The rows come from 4 hidden closed curves, with some noise, and rows from the same curve form a group. Each curve winds through 8 dimensions. The rows are also pushed far along 5 directions, which tell nothing about the answers.
Known rows, each followed by its group:
[-11,  14, -11,  -1,   6,  14, -20,  10, -13, -16, -27, -13,  -8, -21, -20,
  18,  -8, -35,  37]	K_931
[  7,   8,  -7,  27,  17, -19, -41,   3,  27,  19, -34,  20,  15,  88,  33,
 -45,  22,  -3, -34]	K_866
[  3,  11,  -7,   2,   9,   1,   1,   1,  -7, -21,  -1,   5, -12, -24,  -3,
   3, -23,  16,  16]	K_866
[-20,  42,   8,   9,  20,  26, -18,  24,  27,  14, -41, -10,  44,  46,  -1,
 -20,  42, -31,  45]	K_343
[-13,  -4,   9,   5,   3, -35,  -2,  -1,   9,   7, -34,  14,   9,  54,  41,
 -22,   8, -20, -19]	K_866
[ 17,  -6, -17,  -5,  -4,  -8,  15, -16, -15, -22, -31,  17, -13, -31,  28,
   1,   7,  29,  -8]	K_931
[  5, -44, -14, -15, -16,  -7,  -4, -31,   7,  26,  44,  -3, -13,  -9, -17,
  12, -13,   0, -36]	K_343
[-47,  -6,  23, -57, -43,  -3,  -4,   0,  -7,  -2,  60, -23, -37, -23,   6,
   5, -36, -17, -51]	K_343
[  7, -39,  -8,  48,  41,  17,  -6, -14,  32,  35,   5,   4,  23,  18, -19,
  16,  57,  36,  20]	K_931
[-17,   1,   8, -43, -43,  30,  17,  16,   7,  -7,  34,  -9,  -5, -14, -43,
  27, -26, -14, -12]	K_343
[ -8, -32,  14,  -8, -16,   1,  26, -14, -23,   5,  23, -15,  -5,  -5,  27,
  -2,   6,  16, -16]	K_353
[ 23,  30, -22,   6,   1,  36, -21,  20,  12,   7,  10,  -5,   3, -15, -66,
  -2,   2, -28,  14]	K_866
[ 20,  -6, -14,  10,  14, -16, -16, -18,   5,  25,  14,   4,  26,  30,   9,
 -24,   7,  -9, -16]	K_931
[-13, -37,   8, -12, -24, -27,  -1, -26, -21,  -1,  14,  -6, -35,  -1,  49,
  12, -22,  20, -16]	K_353
[-11, -22,  21,  -8,  -8, -12,  55, -11, -15,  -8,  10,  -4,  -6, -43,  37,
  24,  21,  25,  12]	K_866
[ -7, -25,   7,  11,  -2,  -3,  11, -13,   2,  11, -23,   4, -10,   4,  40,
  -7,  33,  40,  19]	K_343
[ 10, -23,  -6,   6,  -2, -28,   5, -27, -22,  11,  21,  -3, -26, -19,  22,
 -12, -19,   1,  -9]	K_866
[-20,  22,  20, -45, -34, -19,  16,  23, -15, -44,  14,  -8, -16, -10,  19,
  15, -60, -21,  15]	K_866
[  5,  40, -12,  27,  36, -11, -55,  22,  53,   9, -22,  24,  22,  92,  -2,
 -46,   3, -14, -42]	K_343
[ -9,  22,  -3,  18,  30,  25, -28,  19,  29,  14,   0,   0,  29,  37, -40,
 -13,  15, -17,  -4]	K_353
[ 15,   2, -14,  18,   9,  13,  -9,  -3,  -1,  -1, -10,   8, -15, -11, -30,
  -4, -15,  11,  -8]	K_343
[-30,  20,  16, -14,  -9,  25,  15,  23,   3, -15, -21,  -1,  12,   9,  -3,
   2,  10,  -3,  10]	K_353
[  1,  -6,  -6,  -6,  -6,  -2,  49,   2, -35, -48, -50,   6, -17, -70,  12,
  45,   1,   1,  45]	K_931
[ -8,  -1, -10,  -2,  11, -14, -48,  -4,  24,  16,  14,   3,  -6,  27, -31,
  -4, -29, -26, -21]	K_931
[ -3, -19, -10,  -3,  -7,  23,   5, -11,  20,  33,   8,   0,  11,   5, -16,
  -7,  29,   7,  16]	K_866
[ -4,  -9,  -5,  22,  29,   2,  -1, -15, -34,  -8, -30, -11, -14, -53, -10,
  13,   0,  -4,  35]	K_353
[-56, -15,  47, -64, -72,  -7,  16,  23,   5,  -1,  58, -21, -31,  28,   8,
  11, -54, -23, -29]	K_343
[ 21, -19, -17,  -6,  -7,  18,   6,  -9,  29,  22,  55,  -1, -17, -34, -47,
   3,   6,  12, -26]	K_353
[ -8,  -6,  -3, -21,   3, -17, -23,  -7,  18,   7,  53,  -5,   7,  19,   3,
   6,  -8, -18, -56]	K_353
[ 23, -28,  -3,  45,  16, -25,   9,  -8,   4,  19,   2,  23,  -4,  21,  15,
 -20,  16,  32,   3]	K_343
[-23,  18,  12,  14,   4,  18,  26,  22,  12,  -9, -55,   6,   3,  15,  33,
 -16,  44,  12,  35]	K_931
[-39,  22,  23, -35, -37,  12,  49,  30,  18,  -2, -66,  12,  28,  23,  24,
 -11,  39, -25,  56]	K_343
[ 31,   4,  -8,  44,  39, -13, -13,  -5, -30, -11, -41,   0,  24,  20,  30,
  -7,  12,   6,  37]	K_931
[ -7, -34,   3, -21, -24,  -7,   3, -10,   9,   3,  24,   4,  -6,  13,  10,
  18,  -8,  20, -32]	K_866
[-25, -43,  17, -38, -41,   1,   8, -15,  28,  31,  64, -11,  -3,  23,  29,
   8,  23,  28, -40]	K_343
[ 13,  15,  -4,  12,  -2,   3,  10,   6,   4,  -2,  -9,   9, -17,  -8,   0,
 -19,  -3,   9,   6]	K_343
[-10,  18,  18, -15, -21,   2,  27,  11, -35, -35, -47, -10, -21, -47,  29,
  12, -11,   8,  58]	K_931
[ 36,  21, -45,  35,  36,  31, -20,   3,  18,   3, -43,  16,  11, -20, -50,
  -1,  28,  -1,  41]	K_931
[ -7, -25,   6, -13, -29,  30,   5,  -7,  46,  43,  50,  -6, -17,  -1, -10,
  -5,  29,  49,  -4]	K_931
[ 18,  22, -10,   9,  18, -31, -19,   3,   5, -20, -16,  12,   4,  24,  38,
 -16,  -7,   2,  -2]	K_866
[  7,  -5, -14,  31,  36,   4,  13, -11, -20, -11, -45,  11,   9, -34, -14,
  11,   3,  15,  58]	K_866
[-21,  40,   5, -30,  -8,  -9,  13,  30,  27, -33, -49,  18,  18,  32,  43,
  -7,  23, -18,  -3]	K_931
[ -2, -29,  16,  -5, -23, -35,  31,  -3,  -9, -12,   1,   9, -10,  23,  38,
  10, -22,   8, -10]	K_353
[ 12,  43, -20,  -1,  15,  13, -27,  17,   9, -14,  -4,   0,  24,   3, -24,
   8,   0, -27,  12]	K_353
[  2, -35,   4,  12,   1, -36, -13, -14,  14,  19,  41,   7,  -6,  54,  17,
  -7, -23,   5, -52]	K_353
[-27,   3,  26, -10, -16,  31,  31,  14,  11,  11, -29, -13,  28,  22,  23,
   1,  47,   6,  47]	K_343
[ -9, -26,   1,  12,   7, -12,   3, -13,  19,  23,  18,   8,   5,  30,   4,
   0,   5,   7, -21]	K_353
[ 33, -18, -20,  51,  40,  -5,   1, -24,  -5,  25,  13,   9,  14,   6,   5,
 -20,  29,  25, -15]	K_353
[  0,  48,   4, -22, -12,   7,  11,  34, -27, -52, -42,  -4,  -6, -21,   5,
 -13, -26, -33,  13]	K_353
[  9,  66,  -9,  -4,  13,   2, -39,  36, -20, -32, -15,  -7,  11,  12, -30,
 -13, -37, -70,  -8]	K_866
[-22,  -3,  30, -15, -20,  14,  15,  15,  -5,  -6,  25, -24, -18, -14,   7,
  11,  -6,   6,  17]	K_353
[ 17,  30, -17,  32,  25,   7, -22,  12,   7,   0, -67,   9,  13,  14, -12,
 -14,  20, -22,  60]	K_866
[-15,  22,   4, -24, -15,  19, -12,   8, -18, -16,  16, -21, -15, -12, -18,
   0, -41, -23, -27]	K_343
[  1,  -7,   6,   6,   8,  -6, -27,  -3,  -4,  -8,  12,  -6,   1,  31,  33,
  -3,   3,  28, -24]	K_931
[-39,  -1,  36, -18, -29,   6,  26,  25,  31,  16,  -5,  -3,  14,  48,  17,
  -7,  17,  -6,  23]	K_343
[ -1, -19,  12,  -5, -14,   4,   0,  -5,  13,  21,  30,   1,  11,  27, -10,
  -4,  -7,  23, -18]	K_931
[-29,  -2,  17, -23, -20, -13, -31,  11,  11,  -5,  12, -12,  -3,  56,  35,
  -3, -14, -13, -23]	K_931
[ 32, -23, -17,   4,  -1,  24,  20,  -6,   5,   1,  -6,  -4, -17, -58, -38,
   6,  16,  13,  26]	K_353
[-32,  -6,  27, -19, -17,  -3,  37,   6,  36,  21,  36,   1,  -3,   5,  19,
 -10,  22,  15,  -2]	K_866
[-23, -39,  14, -36, -36,   0,  16,  -9,  11,   3,  45,  -9, -27, -27,  -2,
  35, -18,  25,   2]	K_866

New rows. What belongs after each?
[-16,   2,  15, -21, -23,   1,  15,   3, -19, -10,  -3,  -6,  -4,   6,  34,
  -8,   8,  -1, -32]	K_866
[-29,   4,  16, -13,  -9, -25,  -4,  -2,  -1,  -2,  18,  -4, -15,  12,  33,
   4, -17, -10, -17]	K_353
[  2,  39,  -5,  -4,   9, -28, -11,  12, -37, -56, -35,   9, -21, -17,  24,
  -6, -59, -12,  11]	K_866
[ -1, -14,   0,   2, -17,  22,  39,   1, -14,  -2,  19, -13, -27, -46,  -6,
  13,  13,   8,  23]	K_931
[ -9,  24,  22, -17, -13, -17, -35,  22,   1, -13,  15, -11,  11,  64,  33,
 -17, -31, -16, -17]	K_931
[ -3, -35,   6, -22, -29, -11,   1,  -8,   5,   2,  39,   0, -25,  -5,   5,
  20, -17,  20, -22]	K_343
[ 12,   5,   6,  11,  13, -31,  11, -12, -17,  -2, -27,  13,  15,   2,  18,
 -13, -13,  -4,  13]	K_931
[ 11, -17, -17,  13,  -8,  52,  43,   3, -28, -14, -15,  -9, -22, -79, -40,
  35,  21,  15,  54]	K_931
[  4,  15, -18,   4,  -1,  19, -33,   9,  13,  11, -11,   1,  -8,   4, -48,
  -7,  -8, -28,  -2]	K_866
[  7,  42,  -1, -15,   3, -59, -27,  12, -33, -61, -24,   6, -27,   5,  56,
 -11, -68, -31, -20]	K_866
[-21,  25,  21, -46, -31,  21,  41,  17,   5,  -1,  -2, -12,  28, -31, -13,
  15,  15, -21,  49]	K_931
[-58,  54,  30, -59, -32,   5,   2,  59,  32, -42, -18,  -7,   9,  29,   4,
  19, -14, -59,   9]	K_931
[-18,  29,  15, -27, -32,  14,   5,  35, -20, -36, -35,  -3,  -6,   7,  -6,
   7, -26, -28,  10]	K_866
[ -6,  21,   2,   0,   2,  15, -20,   8,  17,  11,  -5,  -7,  -6,  -3, -10,
 -11,   7,   2,  25]	K_931
[ 28,   8, -27,  30,  25,  -2, -32, -12, -31, -15, -14,   4, -27, -17, -26,
  -9, -42,  -3, -22]	K_343
[-40,  17,  34, -33, -30,  23,  26,  25,  10,   4,  31, -19,  26,  23,  20,
   6,  23,  -6,   7]	K_353
[-16,  -6,  -2,   6,   4,   8,   2,   6,   4,  -7, -11,  -3,  -5,  12,  27,
   3,  28,  -3,  -1]	K_931
[-10,  34, -10, -25,  -9, -18, -12,  13, -24, -40, -45,   8,  -4,  16,  31,
 -16, -27, -42, -22]	K_931
[ 26,  38, -21,  31,  37,  18, -27,  17,  -2,   0, -15,   0,  31,  12, -40,
 -13,  15, -34,  11]	K_866
[-10, -31,  13, -24, -32,  15,  41,  -2,  14,  16,  30,  -1,  15,   4,  -4,
  19,  16,  15,  14]	K_866
[  1, -40,   1,  24,  21, -23,  -6, -23,   4,  11,  13,  10,   5,  37,  33,
  -8,  -1,  42, -15]	K_866
[  4,   8,  -8,  -4,  -4,  45,  24,  17,  53,  29, -20,  11,  57,  21, -36,
   6,  72,  -1,  59]	K_866
[-31,   8,  31, -15, -15,  -2,  37,   9, -19, -29, -22,  -2,  -3,  -4,  65,
   7,  17,  29,   4]	K_353
[ 15,  -4, -24,  16,   7,  18,  -2,   0, -18,  -9, -24,  -3,   0, -12, -17,
   9,   4, -12,  30]	K_931
[ -7,  -7,   7,   6, -18,  27,  36,  20,  40,  32,  12,  14,   5,  -7, -41,
  -5,  39,  15,  41]	K_343
[ 38, -42, -20,  52,  35,   0,   6, -34,  -6,  25, -16,  11,  26,  26,   9,
  -6,  32,  38,  -4]	K_343
[ 15, -26, -14,  15,  25,   7, -12, -18,  -4,  21,  31, -17,   6, -29, -43,
  17,   4, -17,  11]	K_353
[-19, -23,   3, -20, -13,  21,   9,   5,  56,  21,  46,   0,   6,  10, -14,
  23,  39,  16, -19]	K_931
[-14,  -4,  10,  -6, -12,  36,  23,   2, -15,   6, -21, -18,   7, -22, -14,
  12,  16,  -2,  50]	K_343
[  3, -19, -13,  23,  28, -41, -47, -26,  -6,  18,  31,  -3, -34,   0, -11,
 -11, -48, -22, -27]	K_866
[-67,  34,  41, -68, -47,  17,  24,  40,  64,  15,  60, -12,  -5,  10, -17,
  -5,  -2, -30, -10]	K_866
[ -8,  46,  -9, -27, -17,  25, -20,  37,  21, -25, -15,   1,  -7,   4, -23,
  -2, -12, -22,   6]	K_931
[-14,  14, -13, -28,  -4,  18, -39,  -8,  19,  16,  40, -20, -20, -20, -42,
   1, -26, -30, -37]	K_343
[-16,   4,  11, -24, -13,   1,   2,   6, -19, -14,  35, -14,  -2,  -6,  -9,
  11, -33, -19, -40]	K_343
[  7,   0,   1, -15,  -5,   0, -11, -10,   1,   6,  22,   0,  16,   8,   6,
  -7,  -3,  20, -27]	K_931
[-22,  43,  -1, -21,   8,  -4, -10,  24,   1, -35, -16,   3,  -6, -31, -26,
  17, -32, -38,   8]	K_866
[  9,  56, -15, -24,  -9,  11,   7,  30, -40, -67, -30,  -5, -27, -78, -29,
  26, -46, -43,  29]	K_931
[-14,  11,  26, -17, -19,  -9,  10,  28, -16, -34,  -4,  -6,  -5,  24,  15,
   0, -37, -15, -12]	K_353
[-18,  32,   9, -39, -19,  11,   0,  32,  27, -13,  40,  -1,  11,  15, -27,
   4, -26, -25, -15]	K_866
[  7, -49,  -9,  10,   3,   7,  12, -37,  18,  46,   5,   3,  15,   1,   8,
   0,  49,  35,  12]	K_931
[ 10, -27, -14,   9,  -2, -13,   3, -17, -17, -10, -18,   5, -29, -30,  -4,
  22, -21,   6,  20]	K_931
[ 10, -37, -20,  15,  17,  10,  -5, -38,  16,  45,   6,   1,  14, -15, -21,
   2,  38,  18,  16]	K_931
[ -1,  37, -15, -27,  -8,   1, -16,   8,   2, -25, -26,   9,  -8, -16,  -3,
  -9, -17, -14, -12]	K_931
[-17,  22,  16, -36, -13,  -7, -26,   9,  14,  10,  52, -18,  15,  23,  -6,
 -10, -21, -28, -28]	K_931
[ 13,   0,   1,  40,  13, -20,  41,   0, -19,  -6, -82,  31,  13,  17,  58,
 -38,  40,  25,  43]	K_343
[ -7, -14,   7, -33, -38,   6,  45,   5, -22, -19,   0,  -3,  -1, -34,  -5,
  29, -18,  -7,  31]	K_866
[-19,   3,   9, -17, -10,   8, -26,   5,  19,  10,  -1,  -8,   9,  34,   5,
  -2,   5,   0,   4]	K_931
[  5,   2,  -8,  13,  30,  -6, -24,  -6,  13,  13,  29,  -7, -13, -24, -31,
   1,  -7, -17, -10]	K_353
[-21,  -4,  16, -39, -45,  20,  52,  13,  -2, -22, -26,  -1,  -9, -38,  12,
  31,   3,  21,  67]	K_866
[  4,  15,  -1,  32,  28,  -9,  -9,   6,  14,   8,  -3,   7,   9,  46,  37,
 -39,  30,   4, -20]	K_931
[  3,   9,  -5,  23,  23,  -2,   9,  -5,  19,  15, -25,  15,  22,  27,  31,
 -35,  42,  23,  10]	K_866
[-13, -55,  15,   7, -10, -18,  42, -33, -25,   6,   6,   2, -27, -27,  44,
   5,   0,  52,   7]	K_866
[ 26,  23, -31,  17,  25, -48, -35, -23, -75, -38, -19,  -1, -22, -28,  21,
   9, -68, -42,  -2]	K_353
[ 16, -17,  -9,   8, -12,  -1,  -7,  -9, -21,  -2,  -6,  -6, -35, -27, -14,
  10, -23,   1,  25]	K_866
[-32,  22,  34, -23, -19, -16,  66,  20,  -7, -29, -31,   6,   0, -15,  54,
  -3,   5,   2,  34]	K_866
[  9,  54, -20, -10,  12,  26,  -1,  30,   2, -28, -17,   4,  15, -44, -72,
  16, -20, -46,  41]	K_866
[ 33,  14, -30,  30,  26,  31, -27,  -5,  19,  23,  14,  -7,  -6, -30, -57,
  -2,  10,  -1,  25]	K_343
[ -4, -19, -12, -20, -16,   3, -10, -10,   5,   5,  19,  -1, -12, -16, -25,
  20, -12,  -7, -22]	K_866
